The first 9 rows are patterns. Each new row is the sum of 2 different patterns, raised or lowered, with some noise. Before adding, each is slid sideways (what falls off one end comes back at the other) and multiplied by a number that may be negative. Names go in the order of the patterns.
Some rows, each with the names of its patterns after it:
[  3.9   5.5  -0.6  -1.2 -39.7   3.8   1.8  13.6 -23.0  -4.8   0.9   7.7
  -2.2  -2.6  12.3  -2.9 -15.1  -8.1  16.8  16.5 -12.4  20.0   6.5  -3.6
   1.5   4.2 -20.5  11.9  -5.2  -4.1 -25.9  -2.0  36.6 -11.0  -4.8 -27.0
 -32.4  -1.6 -13.3   1.3  -1.6  -4.8 -20.5   3.4  -3.5   7.0]
q917
[ 25.0 -19.0   0.2 -32.9  -9.7  -1.2   7.0  -8.2   0.1  18.2 -21.2  18.2
  39.7  39.7   3.3   3.1  -0.5  19.0   3.1  -3.9  23.9   1.3   8.3  -3.6
 -17.1   0.7  -0.9   3.3  -1.0 -15.0  -1.2  -6.1   3.7   2.2  15.4 -16.9
  -7.8  -9.3  14.7  -0.6  10.8   4.2  13.4  15.1  -0.1   7.7]
q321
[-10.6 -30.0  -5.4 -11.4  -2.5 -15.0  13.9   2.3  -4.7   1.2   3.7   4.4
  16.2 -29.7  -2.2  -6.5   4.5  -2.3 -39.7  19.1 -33.7 -16.5  10.7  -4.9
  19.0  25.3  -4.7   1.7   0.4   4.4   2.1  -2.9 -14.0   8.9  -9.4  -6.0
   6.4  10.6 -20.6  12.5 -15.9 -39.7  18.1   3.2   3.3   5.6]
q167
[ -7.4  -8.5 -10.9   7.8  10.2 -12.0  -8.3  -7.4 -13.0   6.7   6.6  -1.7
   1.9   1.0  -2.6 -38.6   6.6 -39.7  -0.1   5.2 -26.8  16.1   2.6   3.9
   0.8  -8.5   7.6  -1.4   4.7   6.1   4.7  -4.9  -1.9   2.5   5.7  -2.4
   3.9  13.3  18.0  -7.7  17.7   2.3  -6.9 -39.7   9.5  -8.6]
q411
[-18.6 -11.1  -9.9 -31.3  39.7 -37.8   3.4  -6.5  -1.8   0.0  -2.9  11.3
  -6.4  12.5   4.5  -1.2   8.7   4.5  35.2  10.1  36.2   2.9   3.9 -14.6
  39.7  16.3  -7.4  -1.8  -2.2   0.4  16.5 -16.3   5.8  39.7  16.7 -19.7
  -3.8 -12.8   0.4 -14.8   2.2  13.1  37.5   4.4 -39.7   7.6]
q909
[ -8.6   5.4  -3.1   0.2   0.2 -12.2  -4.1 -24.2  14.8  -6.6  -1.9   1.1
 -26.3  18.9 -10.5   3.5   6.7 -11.7  -0.4  -3.3   2.2  16.6   6.8 -12.3
  12.9   3.4 -39.7  -5.2   3.2   3.1  16.1   5.3   0.8  16.5   1.3  10.7
  -9.8   5.9  -8.5 -24.7  -5.3  -8.7   2.1 -19.9   1.5  17.4]
q72
[  0.4  -0.7 -11.3  -3.8  -1.0 -14.6 -11.0   5.0 -19.3 -15.3  14.8   6.4
  14.1  38.8   3.2  -4.8   0.7 -39.7 -11.1   0.2  22.6  10.0   6.8  10.0
   2.7  -0.8 -14.2 -11.0  -0.9   2.2 -15.5  -5.9  -2.9  -9.6   0.9 -13.3
   2.3   0.4 -16.5 -10.3   4.3   3.6   1.4  -2.0   3.1  31.4]
q309
[-15.7  29.0  19.4  23.4 -11.9  12.9   4.7 -33.2  -4.5   8.9  -3.5  -5.4
 -24.8  11.2  39.7   6.0  -3.1  -3.7  11.6  -3.9  -8.7   2.4  -2.9  -7.4
  17.5 -10.4   5.9  -2.4   0.4   5.0  -5.0 -11.4  -5.9   7.3  -6.5   9.7
 -11.7  -7.7  -2.2  -4.3  -0.6   0.8 -23.6  -3.0  13.6   3.8]
q974
[  3.2   2.6 -11.8  -7.9 -13.0   2.5  39.7 -12.0  -3.3 -15.9  33.3 -16.7
  -7.7 -11.0  -2.4 -24.0   9.9  -3.0  14.6  18.7  -3.5   2.7  -7.9 -13.1
  -1.6  21.3  -5.0 -13.3  16.9 -22.0 -19.0  36.9  -7.0  -2.5  22.1 -15.5
 -32.3 -39.7   5.7   6.6  12.2  11.1   0.0  -4.7  -7.4  -8.6]
q678

New rows. What belongs after each?
[ 18.0  41.4  18.3  32.3  16.6  24.7  32.7  17.2  32.1  23.6  16.0  30.9
  19.4  41.8  20.5   0.1  12.2  41.8  -9.1   3.4  30.2  36.4   8.8  14.6
  38.4  18.7  12.3  12.5  23.7  32.4  17.7 -16.7  21.3  39.1  27.7  20.1
  22.4  42.3  17.9  10.8  31.8   3.6  34.9  17.0  22.4  28.3]
q72 q974
[  2.1  15.8 -15.9  27.0   6.4  36.5  16.5  10.7  26.0  26.7  20.4  21.6
  21.0  14.2  -9.7  28.0  30.7  34.6  15.6  15.9  44.0   7.9  28.5  32.5
  -3.9  34.4  17.0  19.7  15.5  27.3  39.3  24.6  21.1 -34.1  -7.0  21.7
  12.2  37.5  25.3  21.6  18.8  29.3  29.7  20.2  30.7  20.4]
q917 q72
[-35.7 -15.7  10.5   2.4  46.1   9.8  20.7  -8.4  -5.9   7.6   4.5   9.4
  23.3   2.6  18.2   3.7  16.1  20.8 -16.3  25.7  -4.0  -4.4  27.3   4.0
  22.7  44.7  19.1   4.5   7.0  13.5  14.3   6.2 -32.6  14.1   3.8  19.0
  22.0  20.2   9.8  30.7  -7.2  -0.8  39.9  -0.8   8.9   2.3]
q167 q309
[  4.1   3.9   4.0  65.2   1.3 -12.4 -13.3  40.2 -19.6 -16.0 -29.8  13.1
  -8.0 -13.7  36.8  21.6   3.1 -11.8  -8.2  39.2 -25.5 -43.6   2.2   5.9
   2.7   9.5  -5.2  15.3   4.8  32.2  10.5 -47.7  24.7   3.6  30.6  34.2
   3.9  22.8  14.1   8.1   1.2  27.1 -12.1  20.5   4.3  -0.6]
q917 q974
[ 12.2  38.1   8.7  22.2  17.8   9.5  25.9  46.3  18.7  35.8  20.4  42.0
  24.1 -15.1  31.2  29.0  75.0  45.0  53.2  31.6  14.2  41.5  12.7  38.5
  12.9  25.5  23.2  10.9  14.5  16.7  15.8  54.0  18.9  18.7   4.8  39.8
  27.0  17.8   1.7   6.3  28.0  -4.1  22.0  40.1  58.0  -3.4]
q917 q411
[ 17.7  29.5  45.2   7.1   1.5  26.3  10.4  16.7  -1.3  -6.8  20.7  17.4
  20.2  54.3   9.7  27.2  -5.1  13.1  13.9   6.7  18.2  25.3  33.8  20.0
  23.0  10.2  37.6  27.5  19.2  29.2  18.2  27.3  35.6  20.8  17.0  22.2
  28.3 -10.8   1.3   3.0  23.2 -14.7  13.8  44.8  28.5  15.0]
q309 q974
[ 37.6  49.7  22.9  28.3  30.4  14.0  12.7  34.1  39.2  33.0  28.3  32.3
  21.8  49.5  23.9  30.0  21.6  27.8  -1.0  -5.8   6.9  28.7  72.5  26.6
  22.8  -3.4  -9.5  17.4  17.7  30.5  17.9  16.4  -1.6  33.1  51.4  25.1
  29.9  20.3  50.5  14.6 -14.2  23.9  26.2  23.9  13.2  18.4]
q917 q678
[-15.8 -18.9  -3.7 -14.6  -0.8  -8.0  -4.2   1.3   1.1  -8.7   1.4   6.5
  -8.6  -2.4   2.7 -20.8   3.3  41.3 -18.2   2.9  -1.6   5.8  17.1  24.0
   6.8  28.0 -13.0  11.6 -41.3 -11.9   2.1   0.4 -12.4  -5.1  -2.1   7.8
  12.5  30.0  21.3   2.0  36.1 -15.6  43.2  14.0 -16.1  19.0]
q321 q167
[53.4 44.3 16.0 26.0 19.6  0.1 17.7 20.2 36.5 34.0 16.0 41.1 41.6 14.3
 32.6 31.7  4.3 24.8 40.1 11.3 19.5 56.0 37.4 15.1 22.0  2.0  9.1 51.9
 19.8 34.5 26.3 32.1  2.0 29.5 28.2 29.2 23.4 26.0 10.4 45.9 -1.8 31.2
 21.2 40.8 42.3  5.7]
q917 q167
[  8.7 -30.8 -11.3 -29.9 -23.6  17.5 -17.1 -23.2   0.1 -50.3 -38.6  28.9
 -31.7 -20.5  46.5 -24.6 -46.6 -51.4 -24.6 -13.6  -5.8 -19.7 -17.5 -30.2
 -11.8 -26.4  -5.4  11.6 -21.3 -13.7 -29.3   6.8  19.2 -40.8  -8.8 -33.9
  18.5 -27.7 -19.3 -13.0 -13.6  -8.6 -20.8 -11.4   1.3   4.1]
q72 q678
[ 37.3 -12.1  32.4  12.2   5.1  21.8 -20.7  35.8 -15.0   1.2  37.4  16.1
  54.2  30.5  19.8  24.9  17.5  43.0   5.5  23.3   6.1  21.8  20.4  12.4
  23.0  26.4 -16.6  22.9  13.3 -29.6  30.5  53.8  23.6  21.5   9.9 -21.6
   9.2   9.5   2.3   3.2  21.9  27.0   5.4  25.1  41.9  24.7]
q167 q72
[22.4 18.2 14.0 22.5 15.9  3.5 28.4  4.3 16.7 -0.1 30.6 30.9 23.4 27.3
 29.5 31.6 22.7 18.7 39.9 -9.5 31.4 -6.7 12.2 21.3 11.7 31.2 10.6 36.0
 11.8 25.0 51.6 51.4 22.5 34.6 27.0 28.7 32.7 20.5 12.5 18.0 28.0 19.9
 18.4 24.8 20.2 34.7]
q321 q72
[ 24.3  44.7   5.0 -16.8  22.4  15.3  29.7  38.3  52.3  15.1  52.0  13.1
  10.4  53.5  -4.5  12.9   2.6   9.2  18.9   5.4  14.8  34.5   5.1   9.0
  10.5  30.4  15.9   7.0  11.6   9.1   1.7 -12.6  24.2   6.2  18.7  10.4
  40.4  12.8   8.6  17.7  24.7  21.9   0.8  16.1  18.1  26.0]
q917 q411
[33.3 -9.0 35.7 20.2 13.6 25.8 20.2 42.3  5.3 40.0 70.6 65.3 52.7 12.5
 33.0 42.0 24.3 47.6 25.6 35.0 28.0 17.5 20.1 25.5 25.9 25.2  4.4  6.1
 36.6  8.4 21.8 65.4 41.7  7.8 18.9 -2.0 33.8 22.9 15.1 24.7 26.9 49.4
 16.6 38.7 66.6 12.9]
q321 q72
[-16.4 -20.7 -12.7 -12.3 -20.3  -3.8  -1.7  -3.3 -15.4 -11.3  -2.4  -9.9
 -14.9 -56.1 -27.2  -3.1 -42.0 -44.1 -41.7   6.9 -47.1 -11.2  42.7  13.5
 -23.9 -15.6 -13.3  21.4 -30.1 -62.8  -3.6 -14.8  -9.0 -34.6 -27.8  -9.4
 -20.6 -15.6 -13.1 -47.3 -10.3 -29.4 -12.7 -16.5 -14.4 -25.2]
q321 q974
[-32.0  -1.9  -9.1  -1.5  -1.1  -8.5 -29.8 -16.7 -17.0  -2.3 -12.2  29.9
 -16.1  30.5   1.0 -12.9  17.5  -9.5 -24.4 -12.7 -36.2 -12.4 -19.7  -5.7
 -24.7 -16.2  -1.1 -22.6   5.0  16.7  12.1  -6.0 -11.0 -24.3 -11.0  -1.3
 -27.9   4.1  -7.1  25.5 -23.5 -18.8  -4.3  -7.9   1.3 -20.0]
q321 q411
[ 19.7  -6.9  30.4  25.9  11.3  22.8  13.2  16.2   9.7  31.8  12.8  33.1
  39.6   1.7  12.6  18.6   8.4  22.1  46.8  34.4  15.6  32.5  28.4   1.7
 -14.3  25.8   5.7   7.7   6.1  -3.2  39.7  23.3  12.9   9.0  15.6  32.6
   9.6  44.5  24.9  11.1  18.4   3.1 -30.0  22.3 -17.1  16.3]
q167 q411
[  3.2 -17.8 -17.3 -21.7 -13.7 -43.3 -21.0 -36.6 -55.9 -49.2 -36.4 -18.7
  -3.3 -40.6 -18.2 -19.7 -36.5 -20.4 -37.1 -20.6 -24.7  -6.0 -21.4 -23.0
 -16.0 -30.2  -2.6 -21.2 -17.1 -14.5 -41.0  -6.9 -15.8  -6.0 -15.7 -11.8
 -38.2 -14.7 -26.4 -62.7 -26.2 -20.5 -35.9  11.0 -12.7   7.1]
q321 q72
[30.8 42.0 28.8 38.3 17.7 43.1 18.5  6.5 30.5 24.0 29.8 23.3 16.7 38.5
 26.1 33.4 -3.3 37.3 10.1 21.9 53.8 45.1 23.5 29.9 24.8 42.6 34.8 22.0
 14.3 22.7 28.2 40.8 27.6 15.2 52.1 29.4 19.8 20.8 14.2 54.6 18.0 46.6
 26.1 10.3 56.4  7.9]
q411 q72
[74.7 12.9  7.0 16.7 36.5  3.8 27.9  4.3 44.6 13.2 32.4 47.5 28.4 17.6
 24.8 24.5 44.8  2.0  6.8 20.1 29.9 24.3 13.1 58.1 17.8 47.5 38.5 23.5
 11.7 19.2 -0.1 28.1 20.9 18.1 24.8 31.3 31.9 24.2 23.7 22.3 40.4 28.6
 19.0 41.3 13.3 33.9]
q167 q974
[ 20.7 -21.2  53.6  17.5 -13.0 -38.3   7.3  -6.2   8.7 -21.8  -3.9  45.9
  23.3 -28.5 -13.4 -17.4 -13.6  -8.6  10.2   9.6  36.6   5.8 -39.2 -27.3
 -12.2 -46.9 -10.1 -21.5  12.1 -18.5   3.3  -1.8  -1.9  -9.2   4.2   8.3
   1.1  17.8   9.2  -5.6   4.1   4.6  37.5   8.2  37.7  12.8]
q411 q909
